The rows of a group lie close to one hidden flat surface of 11 dimensions, which may be shifted away from zero. Surfaces can cross.
Some rows, each with its group after it:
[  9 -27  12   2  19   3   7 -23  -5  -3  -6  12  22 -18  13  -7]	J
[  2 -21  -5  27  -8  -7  15   4  -1  -5 -21 -10  11   6  -9   2]	J
[  3   8  -8 -15  29  -1   0  16 -10   2  -3  -2  -4 -23  25  20]	Y
[ -3  10  21  -4   9  -2   9 -14 -36 -10  13 -34  -4  -3   3   3]	D
[ 17  14  -8 -14  15 -17  -2   8 -32   9  13  17  22   1   7 -13]	J
[ -7   1  15  12 -12  -5  -7  13   5   0 -10  15   1  -2   4  -9]	J
[ 15  18   6 -14  11  -4   7 -20  -3  13   4  11  10   7  -1  -7]	Y
[ -5  28  43 -10 -23  -1 -24   9  12  -7  -1  -5 -21  24   2  -3]	Y
[ 25 -17   2   7  16   3  -1 -16 -18 -15  -5   8   5  -3  -4  35]	Y
[ -7  15 -12   4 -23   4  -5  -9 -27  -6  12 -17 -12  11 -14   2]	D
[ -4  36  23   8 -10 -18   5  24  -3   5 -16 -10  -1  13   6  -7]	J
[ 11  21   6  -5   3  -8   4 -15  -5  -4   0 -18  12 -10  -6  10]	J
[ -5   7 -11  24  -7 -25  16  18 -13  -8   3 -19  -1  -1  11  47]	D
[  6  13   3 -23 -11   3 -16   4  14 -18  -1 -17 -11  -4   6  32]	D
[ -3   9 -25   3   6   5 -10  15   3   2 -16 -10 -16 -12 -12   4]	D
[-12 -16   4  16   9  -1   9   2  -1  -3  16  -2  -1 -11   2  10]	D
[ -9   6 -27  20 -29  -3  10  15   2   0  -1  -7 -11  20 -17  15]	D
[  8  23 -33   1   9   4 -12  -6   2   7  -5  12  -2 -25 -21  10]	D
[ 8 -7 -2 -5  7  2 15 28 -1  1  9 11 14  2 -4 -9]	K
[ 10 -27 -12  -6  -1   3   6  -8  -2  -2  -9 -10   7  17  -4 -15]	D
[ 17  24 -17 -26  -1  -6   3  -7 -20  10   3   7   6  19  11   1]	Y
[  0   0 -22  -6   1   3   6  17  18  10  -8   4  -4   8  -9 -10]	D
[ 10  13  12   9   1 -22 -11 -14   0   7   0  17  -2  14  14  18]	Y
[ -3  15 -10 -11  -1   7   9 -14   2   6  -3 -13   6  -9  -4 -11]	K
[ 14  16   0  15 -14  -9   6  -1 -25  -3 -19  -6   0  24 -10  15]	D
[ -3   0   1   7   3   5   0   6   1   0  -5  -4  -8  -1 -10  -4]	J
[ 15 -10 -39   6  11  -6   6  -8  12   8 -27   1  14 -11   0  11]	D
[ -1 -16  24   3  21  -9  24  -1   1  -1   4 -12  16  -3  11  -6]	J
[  6  16 -14  -4   4 -17  -3 -18  -4  16  -6   2  -2   4  13   8]	K
[  8   1 -13   8  -8  -2   3   3   8   6 -14  23  15   2  -3   3]	J
[-10  34 -10  -7   7 -19  16  -1 -20  19  32 -26  -9  20  -9 -14]	J
[-12 -36   2  28  -1   7  27 -16   1   4 -16  -3   8   1   1  -9]	K
[ -8   3   3 -17  -9  14  11   9  -9  -3   8 -10 -13  19   6  -1]	K
[ 18 -26 -28   0   9 -18  31  -2  -2   3  10 -12  41   6 -12  -9]	Y
[ -7  20  11   9  -7  -9  -7 -28  -3   5  -8   9 -10  -6  34  30]	D
[ 16 -19  -4  -1  -2   7  19  16 -26  -8 -11   1   9  24  -1   9]	Y
[  8   3   4   4   3  -3  13  -3   3  12 -11  26  15   6   6   2]	K
[-14 -15  17  -3  29  -2  28 -14  12  14   5 -22 -14   7  21  -4]	K
[  2 -14  36   6   0  -8  13  -6   9 -12  -5 -10  17   0  10   6]	J
[ -6   8  14  -1 -16   5   2  -6  -8   7  -2  20  -9  28  19   7]	Y
[  0   8 -11 -11  26   7  18  -3  16  14  -7  -2  31 -47 -15 -35]	K
[ -1  12   5  -9   2  -1  -1  13  -8   9  -3   4  -7  11   4 -10]	J
[ -1 -21   9  10   2  -8  -7  -1   8 -11  22  -7 -19  14   4  31]	K
[ -4  10   4   6 -17   9   1 -20  -1   4  -1  14  -5  13  -4   7]	K
[  3   2  11   7  -9   9  -1  -7  -5   4 -19  15  -1  13  -1 -10]	K
[ -3   0 -12 -13  -6  16 -13  -9  -5  -3   4   2 -15   4  -2   0]	J
[ 19 -11  18  -3  16 -22 -17  17  -1   4  13  12  11  16   0 -19]	Y
[ -8 -10 -19 -15   2   1  28 -26   2  10  14  -4  12   3  21   4]	Y
[ -3  19   6 -16 -30   3 -28 -15  17  -4  27  22  -1  -1  -3  13]	Y
[ -6  -6  15   6   4   3 -21 -15   6  -4   2  -2 -23  -4   7   9]	K
[  7   6  -9 -18 -12  21   8 -14  -7  -7  -4  -9   9   2 -13  -5]	K
[ 13 -22  25  18   2   6  -6   5 -13 -18 -21   0   8   2 -18  -5]	J
[  3   6  14  -2   2 -16  -8   7   2   5  12  24  -4  13  28  19]	Y
[ 17  33   8  -5  10  -6 -15 -16 -29  13 -42   3  -9   7  13  -9]	D
[-27  -6  -3  10  -8   4  29   4  -2  13  10  -5  -8  15  10  -6]	K
[ 22  16   7   9  24 -21   9  13   9  -1 -13  -6  16 -17  -8  21]	Y

New rows, each followed by its group:
[  6   2  -7 -27   5  -2  -6   1 -16   1   0 -13  -1   4  18 -12]	D
[ -1  20   5   7  -7 -16   9   9  24  -1   1   1  11 -10   8  31]	Y
[-21 -23  -9  -3  20   5   9   3  -2   2   2 -28  -6 -20   4 -29]	K
[ -6   1   0  10  -2  -6  11  -7  -8  11   0  -4  -1  14  -1 -11]	J
[ -8 -35  13  17  -3  15   0  10   0  -6   8  20  -6  11  -3  -3]	K
[ 16   8   7  18   2   0   0   7  -4   6  -8  26  11   6 -27  -7]	J
[ -3  28   3  -3  -5   3 -13   7 -12  11 -33   7 -19  10  13 -13]	J
[  3  13   0 -10 -13   9 -16  10  -6  -2  -2  27   1   0   3  -1]	K
[  8  11   9 -11  -9 -25 -10  18  17   5  21  14  14  17   2  -6]	Y
[ -5  14 -12  12  -6  -1  13 -17   7  -1   4 -25  -4  -2 -27  11]	J
[  4 -26  -6  -2  10  20   1 -40 -17  -1 -23  -9  -9   2  11  -4]	J
[-10   9  25   6  -8  -7  23  -8  -4   1  26   0   2  19   4  10]	D
[ -5 -18  -2  17  -9  -8   8   5 -12   6  21   9 -13  38  -8  -2]	K
[  8  -9   5  13  27 -28 -21  -5   1  11   8   0 -15   8   0  -8]	K
[  3   9   9 -20   3  14  -6 -22  22   4  14  26   1  -9   5   5]	J
[ 21 -34 -33  12   4 -20  -5   7 -21  -7  -8  -7  16  10  -3   2]	K
[ -4  13 -22   4  10  12 -16 -27 -25  13  18  14 -17 -10 -30 -22]	J
[  6  -6  -5 -13  -2  14  14  13  -7 -14  -3  -9   2   2   4  20]	Y
[ -3   4  42  15  -8 -11  -9   2 -13 -12  12  -2   6   5 -13 -14]	J
[  3  -2 -14   3   6   4   7  -6 -22   7 -25 -18 -14  14   2  -7]	J
[  6   4 -22 -10  10   3  -3 -11 -13   4  11   1   2  -6  -3   0]	J
[  5   9 -26   9   9 -19   2   3  -8   5  36   5  24 -22 -25  -2]	J
[  4   1 -16   9 -21  -3 -20   2 -17  -6 -10   5  -2   9  -5   1]	K
[ 10  24 -16  -1  25  23   7 -23   7  18 -37  -2 -18  -9 -19   2]	J
[  7  -4 -23  -2  -5   3 -17   3 -17  -6  -3   3   6 -12  -9  -4]	Y
[  5  -4   9  -1   8  -7   6   1  -1  -3 -10 -27   5   6  -5 -13]	Y
[ -7 -21   9  -2  16   4   7   7  -4 -10  33  -8   3 -13  -8   1]	D
[  1 -28 -13   3  -9   7  11   4   1   3   5  17   2  28  -2  -3]	J
[-12   7  -8 -11  -2   7 -20   7 -29  10   1   3 -26  16  10 -24]	J
[ -3   9  -8  -5 -22   2  -1  -7  17   5  -8  15   6   2   9  13]	J
[ -8   3  -6  -5 -15   8 -37   1   2 -16  -2   7  -8 -29   6   5]	J
[  5  12   1 -12   8 -10  -1  16 -13  13  -8 -11   2  15   4 -35]	Y
[ -1  26 -10   5  -8 -19   6   0 -13  16  -4  12   1  10  25  20]	D
[  3  12  -2  11   4 -11  -2  -9   8  15  -2  33   7  -6   5   4]	K
[  6   2 -11 -10   5 -28  -3   5  -1   1   2 -27   9  -2  12   2]	Y
[ 11 -12 -16  -8  -5  18 -12 -16  11  -4 -10  27   9 -15   7  15]	J
[ -4 -30  -5  -8   2  14 -13 -10 -11  -8 -20 -21 -13   1   6 -23]	D
[  3  11  -3  -3  -7  -5  -7 -13  -6   3   8  10   8  -2  -2  -2]	J
[ -7 -10 -19  -7   6   8  -4  -6 -17  -4   6 -27 -20   0  -4  -3]	J
[  9  -4   6  -2  17  -2  -2  -1 -11  -6 -21  -8   7 -17   8  -3]	J
[  7  22   5  -9 -10   7 -18   0 -19 -12  17  -3  -8   5 -17   8]	D
[  0   7  -3  -9  23  13 -21  10  11 -11   7  -4 -13 -41 -10  16]	D
[  5 -19   3  -8  20  -5 -13   8 -14  -4   4   9   4 -12  25   1]	D
[ 11   0  11  -4   2   1 -12   5   1 -10   4   6   4  -3  -9   8]	Y
[-20 -13  -6   9  -3 -13 -25  -9  15   9  21  15   3 -19  12 -21]	Y
[  9  22   7  -1  16  -9  31 -17 -18   7   4 -25  12   0 -10   2]	D
[  4 -27   1 -16 -10   8  -6 -20  -1 -12  22  -8   2  14   4   3]	Y
[  8   5   1  -4  -3   3  -2  24   0  -3 -13  -7  -8  18 -13  -7]	D
[ 10 -28  16   1   9  19 -14  13  -2  -9 -25  17  -3   1   4  -7]	J
[-15   9  27  -4  -7  23   4  23  13 -18 -17 -16  -6 -18  -6  -6]	K
[  9   8   6  -6 -11   6 -18   7  -8  -6 -16   4  -7  12   8   7]	K
[  3  24   1  -2   4  19 -13 -29 -11   2   0 -13 -24  -6 -28  -2]	J
[ -7   9   9   5  10   3  -1   4  -5   9  -5  21  -7 -11  19   5]	Y
[-12 -14  -7  19 -12   3 -11 -13   2   4 -15  22   3 -14   3 -12]	J
[  1  -3  -8  15 -13 -15  -6  24 -19 -10 -18 -14 -11  13  14  24]	D
[-18  17  13  -5  -7  22   0  -8  16  -4  13  -1  -9 -18 -10   1]	K
[-16   5  -1  33   4 -24 -20  -8   1  10  -7 -22 -20  -2 -14 -20]	K
[-12 -21   9   4  -6  -3  -9   4 -10 -17  16 -23  -3  -9  -1  -5]	J
[ -3  -4   6 -12  -3  11   0  27  18  -3  -5   1 -12  12   8   8]	J
[  0  -8  25  -5  -1 -12   9  -9  17   5   8 -14   3  23   6 -18]	Y
[-23 -18  -4  -2 -11  14  -5   5  14 -10  14  -2  -2 -26   6   5]	Y
[-10  30  10  -5  -2  -3 -23  24 -15   1  11  -8 -23   0  -7 -18]	J
[ -2  20  -3   3 -12  -8  33  35   5  -1  -5 -15  13   9  -7  12]	K
[-32  13  36  -9 -12  32  10  -5  22   2  -1   0 -20  -5   5 -17]	Y
[ 14  10  18 -17   4   8   4  -6  11  -7   8  -5  11  -2 -20  -4]	Y
[  7  25   0 -10   0  -7 -40  10  -5   1  12   5 -15  -3 -13 -11]	K
[-10  29  24  24  -3  -4  -7   3  15  -3 -25 -21 -12 -27 -18  -2]	J
